The rows of a group lie close to one hidden flat surface of 7 dimensions, which passes through zero. Surfaces can cross.
In the rows, zero is written as 100.
Some rows, each with its group after it:
117 150 120 129 85 92 139 104 117 92 119 128 102 115 82 86 74 97 87 90
z_70
109 100 101 88 94 105 106 123 112 84 86 99 119 92 89 99 122 119 93 76
z_587
80 113 105 87 103 112 98 93 99 102 85 105 124 91 100 98 96 107 90 125
z_276
114 88 119 103 89 97 95 119 110 97 118 91 89 104 94 98 102 105 109 78
z_587
105 105 106 123 95 92 109 90 96 106 123 101 76 114 98 99 76 83 104 96
z_587
103 103 98 103 124 109 110 52 75 108 90 93 89 96 88 100 80 83 67 106
z_276
90 126 100 100 81 101 119 96 101 101 102 119 118 92 100 93 92 101 109
 116
z_70
65 118 56 94 109 112 102 99 124 68 69 98 110 108 129 108 134 109 91 104
z_548
97 124 106 106 95 93 119 83 105 92 105 112 94 111 103 93 82 90 103 117
z_70
95 105 87 119 105 100 109 103 102 99 103 99 97 109 96 101 96 90 86 90
z_548
111 84 135 89 81 101 100 138 123 87 120 86 107 101 92 91 105 114 115 84
z_276
97 98 117 85 99 100 97 85 102 91 100 91 89 106 104 98 92 98 108 112
z_70
113 88 114 105 119 103 77 109 103 103 95 88 87 107 97 109 107 110 83 79
z_70
118 104 82 107 87 73 91 85 61 136 97 127 85 93 96 111 87 88 131 101
z_548
96 60 96 77 99 98 88 83 85 100 98 71 76 101 103 108 103 87 121 96
z_548
65 86 77 107 72 103 86 103 68 124 101 80 89 102 86 123 86 84 112 70
z_276
86 108 79 89 96 103 104 106 96 88 70 95 106 106 91 113 113 104 92 73
z_276
112 92 78 51 95 92 132 64 91 65 67 91 89 92 99 98 125 93 119 94
z_548
113 112 119 90 76 110 104 116 103 97 104 104 115 82 84 97 106 123 99 75
z_70
89 109 80 111 94 93 100 102 97 110 103 113 102 100 110 102 99 94 111 111
z_587
107 115 83 101 99 95 116 93 98 92 87 110 100 103 98 102 107 98 96 88
z_548
99 123 114 103 124 116 93 75 92 112 83 110 112 92 94 98 86 108 61 120
z_276
73 114 77 72 72 110 126 100 104 79 85 100 128 86 101 97 115 105 114 103
z_587
98 85 107 112 105 96 64 119 106 115 113 100 87 108 118 107 103 106 114
 108
z_70
117 91 117 98 86 91 92 107 105 90 111 87 68 114 97 105 101 101 117 67
z_70
106 120 105 111 101 102 146 90 104 88 107 108 115 101 81 83 82 87 75 101
z_587
118 70 130 78 96 93 113 85 107 69 113 63 61 119 92 96 94 86 113 78
z_70
100 74 94 92 108 97 98 78 78 106 96 78 80 104 92 107 92 80 100 92
z_548
95 83 118 115 79 93 103 121 101 121 143 104 109 94 103 87 77 88 129 128
z_548
95 108 105 97 95 104 108 107 102 96 96 100 111 99 89 98 97 104 91 93
z_276
99 113 86 91 100 94 80 85 82 116 79 118 97 94 108 112 105 108 111 110
z_548
96 113 84 110 105 98 103 89 93 105 92 109 97 104 102 104 96 93 93 101
z_587
123 77 126 94 105 98 88 140 117 99 110 96 115 92 95 92 117 120 103 92
z_587
87 99 93 106 91 97 88 82 90 109 107 95 74 108 111 111 90 88 117 103
z_587
117 102 117 129 98 98 110 100 97 116 132 105 91 101 89 92 77 90 91 94
z_276
94 107 105 93 95 106 119 106 103 89 96 94 117 99 87 93 97 100 89 91
z_276

New rows, each followed by its group:
110 79 95 71 109 93 107 51 60 107 78 86 82 91 85 104 90 79 104 103
z_548
95 101 122 67 111 110 93 64 95 86 78 85 91 100 101 103 95 105 90 113
z_70
82 112 99 114 84 104 110 108 94 115 112 108 119 95 89 96 80 92 99 108
z_276
102 136 110 137 103 106 101 127 118 111 113 127 119 104 95 95 88 113 74
 99
z_548
84 123 78 93 104 100 91 109 105 93 65 117 120 102 107 110 119 116 96 101
z_276
105 62 110 97 116 108 53 125 99 115 101 80 95 94 105 112 119 118 96 87
z_70
100 112 107 97 112 107 126 75 97 91 92 100 111 98 86 90 86 91 72 112
z_587
117 67 116 97 68 94 132 136 113 92 144 86 111 89 86 77 102 94 126 85
z_70
114 126 107 74 104 105 135 75 103 77 77 114 123 87 88 84 103 108 84 113
z_548
90 76 111 90 96 105 105 103 106 94 116 79 100 99 102 92 97 91 108 110
z_548
72 75 93 112 92 104 98 124 118 95 131 78 99 108 116 96 101 87 114 109
z_548
112 106 74 73 83 85 117 92 101 76 78 110 94 95 109 101 128 106 131 92
z_548
71 113 80 90 98 105 101 74 87 103 85 105 105 94 113 104 96 92 106 127
z_587
105 99 97 115 100 94 96 99 98 111 114 107 92 101 108 100 96 94 108 108
z_276
99 98 104 117 108 103 82 109 98 111 105 96 92 106 98 109 94 101 87 87
z_548
104 88 110 101 110 109 107 100 107 85 103 78 91 108 89 99 99 97 77 78
z_548
103 106 139 97 85 112 82 119 115 100 114 97 105 95 95 98 96 123 99 90
z_587
72 107 107 95 124 122 81 85 100 105 84 95 116 95 108 104 94 107 69 129
z_548
113 74 119 79 94 102 111 108 107 81 107 75 96 97 89 92 109 103 105 81
z_587
99 100 100 108 95 96 98 105 101 104 106 102 97 102 103 101 98 99 106 99
z_587
97 86 38 110 105 75 117 108 92 104 93 114 106 103 113 102 119 79 123 107
z_587
96 110 72 106 103 91 116 91 98 96 94 113 101 102 107 98 105 90 105 110
z_276
108 107 120 102 86 93 135 99 99 109 125 116 125 88 87 76 74 88 109 132
z_548
105 122 110 127 103 97 62 118 107 117 102 119 87 113 110 115 97 117 99
 92
z_70
112 85 97 90 75 97 109 136 114 79 106 87 99 99 91 101 128 112 120 53
z_587
82 87 90 104 75 90 100 83 91 105 126 89 65 111 116 105 85 74 140 107
z_587
129 84 148 109 103 99 111 128 121 99 137 96 113 97 85 76 86 106 94 109
z_587
102 113 91 113 107 102 102 91 91 104 91 104 95 103 93 105 94 98 81 86
z_276
76 91 89 77 99 105 64 79 85 107 79 88 84 98 119 120 110 104 117 111
z_587
94 68 115 88 90 97 94 112 107 100 123 84 101 96 111 90 99 95 128 124
z_70
111 118 100 104 90 89 118 97 93 111 102 126 112 91 94 92 90 98 110 114
z_548
92 90 108 88 98 105 96 92 93 103 101 88 99 96 98 100 96 96 102 107
z_276
104 108 82 119 106 95 119 106 98 102 102 110 106 104 94 97 98 91 88 94
z_70
107 80 84 112 107 83 94 101 93 110 110 99 82 109 111 104 102 86 117 103
z_587
72 90 111 112 125 122 93 95 103 106 108 76 109 106 96 97 80 90 62 116
z_548
103 90 112 77 104 102 100 98 114 84 98 96 108 96 111 90 111 108 109 122
z_276
100 145 122 121 88 113 87 117 112 108 101 120 109 101 92 106 91 126 78
 79
z_587
93 106 106 117 106 96 95 107 111 109 115 112 104 109 112 94 85 95 104
 130
z_70
86 94 110 65 116 121 68 80 84 96 56 74 97 97 90 121 111 118 74 82
z_276
107 105 88 96 99 90 120 112 117 80 97 109 108 106 106 92 115 102 108 100
z_276
111 108 87 115 105 91 83 98 83 118 89 110 81 105 96 117 100 100 97 76
z_548
112 69 111 113 88 100 130 143 116 102 144 95 135 83 86 72 100 94 104 105
z_70
119 96 116 114 90 90 132 112 115 87 129 94 92 112 87 85 88 87 103 85
z_70
99 95 87 86 94 101 96 108 100 90 86 94 102 97 100 107 120 109 106 81
z_587
101 104 133 100 108 109 93 100 99 113 108 103 116 91 91 91 81 106 84 122
z_548
114 126 95 127 118 96 75 102 103 117 94 129 94 104 115 110 104 114 90
 102
z_276
83 66 99 79 80 91 92 105 106 103 124 92 100 91 129 90 106 92 157 147
z_276
94 85 110 81 117 106 98 79 94 100 94 90 107 92 104 93 96 95 96 131
z_587
123 67 76 99 108 83 112 123 102 90 98 93 98 105 95 97 125 93 109 76
z_587
